Every row belongs to one group in each of 4 separate groupings. Each group adds its own fixed numbers to the row, and there is some noise. The rows also spread widely along 13 directions, which tell nothing about the answers.
(in the rows, 128 means zero)
Some rows, each with its group in each grouping after it:
[119 153 111 138 158 150  83 102 129 120 170 113  78 127  76  74 111 178
  98 111 125 118 130 112 172 102 158 149 108 104 120 142 123  83 116 141
 166  74 139 134 162 147  84 189 119  95 159  65] : (1) G Muz z_784
[139 139 112 154  99 150 143 130 126 165 101 162  61 155 112 101  94 161
 120  93 152 113 153 183 112 146  80 159 116 155 109 160 118 132 195 112
 150  73 152 100 141 110 141 113 130 155 134 126] : (3) L Bidit z_323
[132 157 113 148 114  93 163 123 112  51  80 130 180 162 114 104 131 142
 164 188 129 103 111  76 126 133 116 110  93 101 152  85 149  98  88  59
  76 182 130 126 164  90 107  94 107 176 120 141] : (2) L zomo z_784
[180 107 165 125 164 131 121 138 155 172 130  88 151  94  95 114 129 179
 115 142 151 109  70  76 241 105  99 144 111 136 111  82 122 134  92 155
 172 111 133 160 163 102 159 126 100 109 169 102] : (1) V biv z_869
[ 92 147 129  79 140 152 144 102 134 151 156 153 140  66 120 131 117 118
  77 130 114  90  95 118 110 121 155 133 153 127 100 135 128 148 151 142
 160 125  55 147 121 137 138 105 130  91 157 177] : (3) V dor z_869
[ 88 164 135 119  98 176  96 120 117 107 177 126 104 133  71  89 118 151
 110 106  78 110 147 152 186 125 140 194 111  89 165 140 138  81 137 143
 143  89  94 159 147 135 104 168 123  95 147 117] : (2) X zomo z_306
[ 88 187 176 115 113 120 108 140 113 112 195 129 106 101  98 103 160 138
  94 120  53 116 124 180 129 168 112 164 159 122 137 149 158 122 163  86
 120 128  78 127 100 163 110 151 144 118 124 158] : (0) G senu z_306
[114 132 154 120  96 132 125 135 113 107 162 106 190 123 124 120 145 142
 131 147  72 120 134  68 165 152 127 144 111  86 158 116 141 101 124 107
 114 147  82 186 134 116 148 133 111 120 128 201] : (0) X dor z_323
[139 119 131  96 134 118 120 151 142  69 132  90 138 152  67 140 133  77
 154 153 151 114  96 169 215  97 128 135 129 145 159 117 123  99  88 147
 113 145 169 117 140 142  88 109 123 127 137  57] : (3) X biv z_306
[118 162 110 147 139 136 118  89 105 147 136 147 106 120 127  93 115 182
  90 127 119 133 151  72  67 121 157 122  98 116 107 143 121  98 126 106
 140  87 122 125 151 153 113 169 132 119 141 132] : (2) L senu z_784
[145 103 142 110 140  99 141 158 141 143 124 109 160 152 116 138 114 100
 139 141 111 156 120 127 128 109 134 111 121 145 129 138 113 120 126 144
 110 109 174 125  91 168 131 125 141 135 109 132] : (2) V Bidit z_869
[135 123  96 126  99 168 117 119  99 110 165 133 127 150 125 135 127 103
 128 138 120 146 160  76 146 102 136 141 102  88 164 150 101 115 132 169
 113 138  99 157 135 130 103 132 135  98 120 125] : (0) G Muz z_869
[113 145 110 117 147 120 179 138 162 152 133 140 116 151  84 104 101 143
 115 145 155 129 124 143 113 125 107 122 104 135 103 150 126 141 144  83
 150  90 188  76 110 131 112  97 129 133 136  85] : (1) L Bidit z_869
[136 145  92 148 145 116 132  91 115  83 114 122 122 125 111  99 127 168
 112 158 170 101 124  76 132 121 133 125 103 132 115 116 128  89  99  97
 132 150 128 120 189 113 102 121 108 139 160  95] : (1) L dor z_323
[102 157 114 123 144 100 198 145 169 118 141 138 158 157  98 107 123 142
 134 180 146 122  92 103 118 130 111  94  99 107 102 131 132 142 121  61
 133 149 175 101 119 109  88  59 127 142 130 110] : (2) V Muz z_784
[153 131 130 117 107 151 118 138  98 135 102 139 116 159 113 131 102  84
 144 111  99 160 160 136 108 104 138 137 111 159 156 151 107 102 137 136
  85  74 157 121 112 172 133 166 143 153 115 135] : (1) X senu z_784
[166 154 117 180 172 104 117 116 144 121 112 120 110 151 114  57 137 188
 136 151 155 129  83  89 164  96 125 122  94 107 122 111 134 117  74 133
 129 153 151 146 164 142  77 114 137 122 128  64] : (3) V biv z_869
[ 64 195 154 116 148 156 112 126 136 156 166 161  73 113  90  88 119 144
  94  84  73 107 120 207 136 126 146 188 133 101 134 138 161 132 149 112
 148  69  94 129 101 163  89 163 146  95 130 106] : (3) L Muz z_306
[175 152 111 179 125 118 100 150 133 132 147 123  89 164  99  46 118 178
 127 122 119 135 114 122 160 110 102 132 106 130 125 177 106 103 137 164
 130 133 160 138 140 188  72 122 153 105 116 103] : (3) X zomo z_869
[171 118 120 165 116 130  68 154 141 131 147 128  51 130  97  80 111 142
 125  73 139 100 127 189 202 117 111 165 160 125 142 171 120 115 160 215
 160 122 130 157 137 146  93 139 146  86 128 109] : (1) L senu z_869
[ 93 172 145  68 150 179 152 122 133 172 170 154 120  89  98 159 141  86
  85 127 127 140 108 140 151 107 135 163 125 124 132 124 119 169 147 115
 162 105  98 120  99 158 113 122 135  86 159  92] : (3) X dor z_784
[122 130 122 130 162 106 137 147 162 136  88 161  78 147 111 110 107 105
 151 103 166 122 100 224 107 122 133 117 160 139 113 131 137 156 149 102
 136 109 173  73 110 131 102 113 146 158 124  82] : (1) G dor z_784
[ 99 183 158 123 132 142  83 145 127  94 171 127  80 124  63  81 131 126
 115  98  76 101 106 218 197 124 124 196 152 120 164 137 156 108 140 139
 131 120  88 137 125 163  73 156 146 101 139  94] : (1) G zomo z_306
[104  87 127 150  90  97 129 175 158 121 168 121 117 158 167 164 183  81
 157 108 138 164 172 189 123 174 105 115 151  71 155 167 124 160 173 116
 138 158 153 126  63 120 129 115 147 137  82 150] : (3) X dor z_323
[153 153 151 138 145 102 143 164 146 118  99 120 136 169  76  83  95 142
 155 150 124 119  87 154 170 106  98 138 105 166 133 120 137 111 106 107
 100 118 181 107 141 149  94  97 135 144 125  91] : (2) L senu z_306
[123 114  74 121  90 197 139  93  92 160 146 172 114 102 164 162 123 123
  99 119 164 136 167  68  81 109 141 136 107 115 118 149  97 140 160 178
 140 121  81 148 149 111 146 116 137 110 144 157] : (2) X Bidit z_306
[132 139 103 143 111 109 117 113 102  84 125 157 124  76 143 110 133 150
 104 127 126  48 108 122 106 159 125 120 174 127 102 131 142 118 156 135
 128 199  52 157 166 109 112  85 127 131 141 212] : (2) L Muz z_323
[ 97 129 119 144 153 117 126 145 148 119 151 132  99 163 139 140 162  84
 146 113 144 178 161 166 123 118 151 136 121  78 165 136 133 151 114 125
 133 132 156 123  89 145  77 145 161 116 100  59] : (1) L biv z_323
[ 97 164 122  90 116 167 143 108 123 129 110 155 148 128  81  87  78 134
 119 133  81  77 101 115 122 113 149 147 116 129 127 126 138 109 135 109
 112  91  98 139 142 126 127 115 116 125 145 176] : (3) X Muz z_869
[120 123 126  94 141 184 181 136 160 208 103 175 109 122 118 152  83 107
 127 111 173 132 119 153 120  97 116 145 114 158 105 123 113 181 148 137
 158  55 142  93 118 105 154  97 136 127 147 101] : (1) L senu z_306
[ 74 154  94  91 119 156 148 114 135  92 122 152 143 169  71  99  74  94
 146 137 108 108 128 129 117  96 187 138 105  98 159 141 136  88 126 124
 114  94 141 133 135 129  87 124 128 121 134 123] : (2) X Bidit z_784
[118 111 105 121 100  97 170 142 142 105 145 110 161 159 106 117 105 132
 124 160 129 129 150 102  84 156 109  82 116 155  99 180 112 101 167  84
 126 114 175  96 119 131 137  96 122 157 124 172] : (1) G Bidit z_323
[143 101  91 146 124 130 106 101 103 118 116 151 101 110 162 138 143 120
 119 116 165 125 142 106  83 122 142 111 145 109 122 132 119 136 142 153
 125 151 104 128 139 119 126 135 138 134 124 143] : (1) G Bidit z_869
[108 140 130 148 141 112 138 121 138 129  87 179 150  89 172 109 143 143
 144 131 129  87  73 130  83 144 136 111 160  97 114  90 173 168 111  90
 109 177  75 142 130 100 133  87 136 157 118 198] : (1) X dor z_306

New rows, each followed by its group in each grouping:
[139 109 113 115 113 169 114 102  74 118  93 148 144 120 169 177 137  85
 139 129 133 148 152  86  89  97 164 136 116 124 160 100 113 124 100 157
  81 132  90 153 146 124 147 150 132 149 125 148] : (2) X biv z_306
[102 134 151 103 114 157 114 128 137 122 171 103 163 118  92 114 124 133
 122 125  79 107 120  97 202 124 150 163 113  91 158 123 134 104 121 147
 152 108  86 195 138 125 133 143 115  89 147 160] : (3) X biv z_323
[136 156 158 154 192  90 113 133 163 171 128 123 124 104 115  64 139 195
 112 128 117 106  69 120 151 123 136 125 130 110  99 104 155 146  98 112
 162 118 127 141 134 157 104 134 133 107 133 111] : (3) L biv z_869
[142 111 148 125 166 138 128 141 146 189 147 108 102 147 119 136 136 139
 129 114 153 189 143 123 143 111 126 125 101 124 119 126 106 143 123 120
 165  57 187 100 110 150 135 169 130 127 130  57] : (0) G biv z_784
[146  87 124 151 109 120 100 150 130  95  52 141 103 170 126 127 117 103
 198  96 155 110 121 214 150 120 131 140 149 118 170  97 143 121 114 145
  95 125 161 126 147  82 133 126 128 187 107 115] : (2) X biv z_306
[157 111 113 163 117  99 132 144 146 115 150 117 120 110 140 125 158 161
 119 153 187 106 114 110 167 146  77 109 135 122 105 139 121 134 142 133
 159 179 128 125 150 102 124  74 117 121 137 128] : (3) L dor z_306
[131 138 182 129 148  92 119 147 125 104 110 105 184 121 130 119 156 125
 154 143  76 124  93 116 152 139 134 135 133 117 153  74 160 128  94  86
  93 145 100 158 121 131 136 139 126 154 116 165] : (1) G biv z_323
[148 157 146 171 173  83 122 137 130 126 109 132 146 147 132  84 150 151
 147 145 115 147  89 100 137 104 139 127  99  90 147  94 156 134  74 107
  95 163 142 145 124 161  79 127 148 123 104  91] : (2) L Bidit z_869
[114 178 130 109 134 137 126 129 100 111 111 158  61 139  79 120 119  96
 101 116 124 120 133 225 115 117 118 173 142 158 145 134 131 126 154  94
 110 115 131  75 119 156  88 131 144 139 140  74] : (2) L dor z_869
[217 108 151 198 157  90  85 160 122 159  80 129  83 136 160 110 157 158
 154 103 155 142  98 156 169 113  88 138 135 127 126  94 127 154 111 155
 111 156 158 136 133 137 120 135 145 155 106  92] : (2) V Muz z_869
[140 105 141 155 127 119  87 130 112 114 140 119 157  87 177 146 170 119
 134 119 113 124 132  77 158 131 144 140 137  76 160  95 139 130 108 164
 125 176  54 202 136 120 139 147 129 106 120 179] : (1) L dor z_323
[106 145 144 144 165 113 119 141 154 143 127 126 120 158  96  82 103 149
 142 113 104 141 123 153 131 105 156 140 102 115 140 129 154 104 101 114
 126  64 174 123 113 165 102 166 140 129 117  86] : (1) L Bidit z_306
[158 144 112 136 123 158 122  97  63 142 116 140  86 126 139 144 132 131
  90 123 139 167 175  95  75 114 114 146  98 181 114 139  96 112 149 110
 104  94 129  99 145 162 136 169 134 155 142 107] : (1) G Bidit z_323
[ 80 133 114 105  87 118 153 139 131  47 126 136 173 148  98 125 113  85
 156 143  95  79 135 147 135 151 139 134 140  99 170 131 150  99 134 113
 100 160  93 150 127  95 116  96 119 143 121 192] : (1) L zomo z_323
[108 131 162  98 143 127 129 150 151 151 184 105 125  77  87 136 132 141
  79 111 112  92 118 161 183 155 109 148 157 142  99 138 132 134 163 118
 184  98 117 127 112 134 140 134 115 102 164 144] : (1) L Muz z_323
[114 148 137 103 116 156 141 126 131 127 103 132 137 142  82 116 110 130
 143 131 113 104 115 142 167 126 124 156 107 115 147 102 135 111 122  96
 128  85 134 125 145 100 146 139  99 155 146 124] : (3) X zomo z_784
[132 172 135 128 111 156 112 147  98 143  94 193  53 139 104 109 108  93
 133  71  94 113 122 240 108 120 119 187 159 148 154 147 137 144 191 138
 102 105 111 113 106 163 102 128 166 145 117 133] : (2) X Bidit z_784
[121 127 123  90 134 122 136 126 136 109 166 106 164 100  99 136 140 114
 101 161 129 101 101  94 160 125 132 105 132 126 114 135 116 123 121 124
 143 152 123 134 127 143 113 104 114 107 150 141] : (3) X Muz z_869
[127 152 158 125 120 140 139 165 135 129 138 125 173 157  96 113 109 104
 153 131  75 135 120 109 192 109 122 170  91 111 180 125 142 117 124 142
 101 120 114 177 112 146 113 114 137 106 116 142] : (1) L Bidit z_323
[136 127 105 146  95 166 105 127 106 130 169 130  87 162 114 113 117 126
 121 109 114 157 190 112 137 113 132 159 102  96 169 171 100  98 147 177
 131  96 121 153 124 153 111 164 147  97 112 111] : (0) L biv z_869
[164 127 128 133 153  83 111 118 111  97 139 101 126  70 138 136 171 146
  92 149 164  96 105 107 139 145 117 105 155 158  88 118 116 122 116 130
 150 186 108 121 160 150 113 116 118 130 151 128] : (3) L zomo z_323
[161 111 145 125 102 136  92 125  59 123 124 130 150  90 168 188 155  77
 117 113  89 151 163  94 106 122 145 146 140 130 162 113 114 113 139 161
  89 134  70 167 111 161 163 173 136 135 109 195] : (2) L Bidit z_784
[166 127  86 159 124  99 115 125 102  94 105 149 138 130 150  82 103 140
 132 143 115 105 112  86  52 116 142  72 142 172  95 173 115  87 121 153
  74 168 132 134 149 184  98 102 153 152 106 199] : (1) X Muz z_306
[157 114  67 147 119 155 117 110 123 113 117 136  94 175 118  88  76 139
 139 121 166 130 147  90 120  87 146 115  96 146 121 174  88  87 143 192
 134 102 150 138 180 140  96 116 142 117 131 109] : (3) G biv z_323
[ 99 175 125 117 160 112 151 124 141  91 121 137 147 153  97  98 127 109
 145 160 110 129  90 119 124 100 165 119 109 109 149 118 145 113  85 101
 100 145 128 134 127 155  72 110 144 128 119  98] : (3) V biv z_784
[149 110 177 126 145  89 132 160 120 139 114  95 152 128 148 174 176  98
 137 134 123 168 138 144 136 141 107 126 126 143 141  94 127 146 112  87
 113 124 154 115  96 151 154 147 128 162 109 116] : (3) L biv z_323
[127 103 142 154 134 151 106 126 126 144 117 119 111 138 146 160 159 132
 150 112 156 160 163 125 166 117 131 162 100  74 171  79 134 138  92 127
 140  92 133 141 132  84 154 180 117 141 123  74] : (1) L biv z_306
[143 158 188 158 140 115 100 155 123 159 113 132 141 138 140  95 149 146
 157 108  57 156 107 127 148 130 122 160 109  92 162  90 152 140 115 105
 101 107 102 162 105 158 136 172 142 143  96 154] : (3) G zomo z_784
[177 102 149 146 138 160  95 162 137 184 145 126 105 135 131 131 122 129
 139  90 134 150 118 131 212  98 105 169 117 120 137 124 103 156 149 202
 153 108 126 165 132 137 120 129 145  92 128 102] : (2) G Muz z_323
[112 168 103 127  92 123 109 122  98  39 160 130 108 126  78 100 125 115
 109 135  96  85 144 143 139 144 131 146 144 118 158 166 133  69 147 128
 113 156  90 138 144 141  84 132 127 122 136 152] : (1) L zomo z_784
[147 101 123 139 112 128 146 137 126 134  98 135 114 147 132 162 155 122
 145 139 190 141 137 148 147 136  80 135 112 105 136  95 122 169 141  92
 131 139 155  92 132  63 147 104 112 167 132  81] : (2) G Bidit z_869
[149  87 157 136 168  64 113 170 178 129 111 103 154 122 131 110 124 130
 163 125 134 104  69 168 159 128 133  87 163 140  99 115 145 137 110 142
 133 130 168 126 116 144 126 110 131 145 108 143] : (3) G Muz z_306
[ 87 166 100 128 122 147 122  93 119 141 192 156  97  88 135  97 135 165
  64 121 109 112 141  94  55 149 154 112 145 114  88 180 120 122 179 122
 173 113  70 135 128 160 110 137 146  95 139 183] : (3) G biv z_784
[116 113 123  81 130 149 129 151 146 136 169 115 100 121  65 141 103  92
  97 112 137 112 135 181 167 119 128 143 154 157 125 170 104 121 161 164
 171  81 150 108 113 149 117 127 131  96 153  99] : (1) L biv z_869
[159 104 101 143 107 110  87 141 115  91 151 122  66 125 122 136 148 106
 113 106 154 111 142 187 148 131 111 131 170 130 128 164 104 114 161 185
 136 166 132 124 124 137  93 126 143 121 124 115] : (2) V Muz z_869
[159  97 158 166 152 101  93 152 148 149  86 123 157 131 160 117 133 126
 181 109 116 133 102 111 171 106 158 127 124  76 162  82 148 130  90 162
 123 121 121 186 127 124 142 152 128 129  96 150] : (3) L dor z_784
[178  75  94 187 132 105  92 128 134 124 104 121  72 136 173 127 149 152
 143  97 192 137 147 140 123 133 117 110 145 124 114 138 112 125 131 171
 149 139 157 135 152 106 131 142 137 157 122 108] : (1) V biv z_323
[155 115 115 113 105 133 148 157 123 136 105 145 111 161  97 126  78  97
 149 114 128 123 147 166 113 123 109 124 134 173 130 171 102 106 170 146
 116  87 167  96 123 152 135 117 137 155 117 144] : (0) L zomo z_784
[102 109 138 101 140 175 112 115 140 160 106 128 121 149 104 144 112 109
 150  95 132 140 147 148 167  99 167 163  96  82 161  89 128 125 105 122
 147  31 159 131 129 100 153 193 102 141 138  81] : (3) X Muz z_784
[150 162 135 145  99 132 108 171 140 107 163 128 102 153  60  52 104 149
 125 120  84  96  99 169 207 131  79 164 135 132 149 172 127 112 173 159
 129 141 112 149 131 155  82  95 146  97 127 140] : (1) G zomo z_869
[130 105 160  96 125  95 161 158 154 132 164  84 163  99 115 178 169 114
 116 157 146 131 119 133 166 165  85 108 142 134 106 124 117 145 146  93
 162 134 153 104 101 115 163 109 104 147 139 140] : (3) V zomo z_784
[143  87 171 118 121 110 155 187 163 182 105 123 163 134 133 161 138 113
 163 117 127 146 115 164 147 153  90 120 137 119 125 106 127 173 149  97
 143  98 171 111  86 105 182 115 119 170 112 163] : (2) X zomo z_784
[ 98  92  89 128 102 138 129 151 149 109 197 136 104 157 138 151 140  86
 140 116 154 149 168 153 128 131 133 114 141  75 142 186 108 139 163 170
 149 138 139 123  97 126  90 110 154 100 100 114] : (0) G Muz z_306
[176 125 147 112 152 127 135 146 140 169 158 115 113  80  95 127 138 158
  90 134 162 102  88 123 196 127  80 137 142 158  90 126 108 151 139 150
 178 132 127 113 145 142 130 101 118 101 165 101] : (0) L zomo z_869
[125 137 147 113 152 109  96 134 138 115 147 105 101 102  86 111 119 130
 103 117 123 102 107 182 164 121 139 140 153 158 118 139 135  95 129 144
 149 103 137 116 133 172 108 149 130 111 145 104] : (3) L dor z_306
[159 162 173 163 150  99 133 174 149 142 101 147 128 141 113  79 144 149
 162 129 108 109  61 163 193 130  85 157 132 101 156  91 166 168 109 110
 108 170 114 151 122 123 103  82 147 131 105 116] : (0) L biv z_869
[147  83  76 135  93 126 137 113 122  96  83 149 119 128 138 148 105 106
 152 124 190  86 140 126 113 129 128 104 143 124 128 133 117 115 151 154
 133 138 128 125 163  72 145  96 110 158 131 156] : (3) L Bidit z_784
[ 84  92 111  92  98 153 132 126 129 100 124 118 157 171 111 156 108  69
 164 119 108 151 182 123 110 118 185 124 113  87 181 135 120  91 115 127
 116  66 154 141 109 111 147 176 114 150 116 146] : (1) X biv z_784
[132 130 116 162 100 128  78 108 113  97 136 132  94 120 133  93 136 154
 120 108 109 101 145 125 133 139 143 147 143  87 151 140 138 100 132 157
 126 139  85 171 146 113 122 164 131 122 127 163] : (1) V senu z_869
[124 135  97 115 134 108 143 122 134 124 176 131 167 122 125  77  91 147
 103 154  83 119 117  43  65 115 166  75 127 135  90 196 106  90 133 173
 125 140 107 157 122 203 101 107 155  92 116 212] : (0) V zomo z_869
[ 94 109 112 116 142 137 156 140 155 140  97 145 135 187 123 137  94  88
 167 119 141 158 151 149 103 102 170 127  99 105 153 122 126 131 112 125
 123  75 173 113 115 120 115 130 140 140 109  92] : (2) L biv z_323
[121 176 135 130  83 171 112 122  71  97 136 144  85 154  96 123 141 113
 120 111  89 134 167 165 155 138 102 203 108 118 183 132 135 104 156  96
  91 124  98 134 133 134 110 151 132 144 132 110] : (0) X Bidit z_323
[150 137 154 119 165 123 118 151 148 155 143 118 139 129 106 114 116 123
 130 128 111 151  92 113 175  90 143 137 114 133 130 124 117 122 115 167
 137 110 142 152 119 176 105 135 143  97 134 107] : (2) V dor z_784
[121 116 115 119  82 165 138 140 132 153 130 153 166 162 122  98  74 113
 150 120  73 132 147  82 103 113 149 129 102 109 150 169 114 112 151 162
 107  88 117 172 110 138 147 122 139 113 106 212] : (1) X senu z_869
[ 99 116  77 150 128 123 113 108 144 116 127 167 127 122 144  80  84 139
 140 101 111  94 135  97  59 125 199  94 145  81 121 164 137  96 135 176
 143 114  96 165 138 137 106 138 144 114 113 204] : (1) L zomo z_784
[144 126 134 136 135 105 120 152 146 147 157 132  92 118 127 127 142 124
 113 111 136 138 121 164 123 136 118 121 156 136 110 161 114 142 164 149
 155 128 147 118 104 159 110 124 153 115 122 123] : (2) V senu z_784
[106 121  86 123  81 142 169 143 148 101 137 163 158 143 124 107  98 117
 148 144 129  94 122 112 107 139 118 105 131 108 128 168 124 127 152 140
 119 157 111 140 127 103 120  60 136 133 120 202] : (1) X zomo z_306
[ 97 115 138 162 134 107 143 129 164 147 128 132 191 120 169  91 145 190
 148 136 103 112 109  55 108 161 146 100 114  50 116  97 166 144 104  88
 145 137 100 185 127  82 156 116 115 139 114 217] : (1) X biv z_323
[159 125 140 133  89 147  90 135  93 116  89 125 114 159  95  94  89 129
 148 104  81 112 138 148 153 118 121 162 122 150 165 132 122  87 149 156
  92  84 114 153 150 134 150 159 125 149 119 165] : (3) G biv z_869
[102 114 149 147 167 103 133 142 165 194 103 161 106 121 161 130 143 141
 136  96 143 141 120 184  83 139 142 125 146  77 117  95 156 189 133  89
 158  94 146 103  88 110 145 144 138 143 106 119] : (2) L dor z_869
[117 165 122 112 112 168 127 104 102  95  92 155 100 129  74 101 104 139
 120 126 125  67 111 163 158 127 112 176 125 128 146  97 148 119 140  88
 109 117  92 118 169  73 126 122 103 154 162 119] : (1) G Muz z_869
[105 129 128 135  97 104  84 102  78  64 122 119 106 128 143 139 168 102
 119 118  87 127 174 164  73 157 155 137 156 106 165 131 142  86 129 106
  86 136  96 132 112 139 132 189 133 170 103 165] : (3) V biv z_869
[122 155 128 133 165 117 105 123 148 151 132 135  96 127  86  51  82 170
 107  99  97  97 100 157 120 110 161 133 135 139 103 155 134  97 133 152
 156  76 135 126 135 185  96 154 141 104 131 128] : (3) L zomo z_869
[187 159 154 150 129 143  61 134  77 137 141 124  67 106 112 102 134 144
  97  91  89 130 125 148 165 117 108 170 140 164 131 145 110 105 158 166
 116 109  96 144 141 195 112 176 145 115 133 126] : (3) G Muz z_784
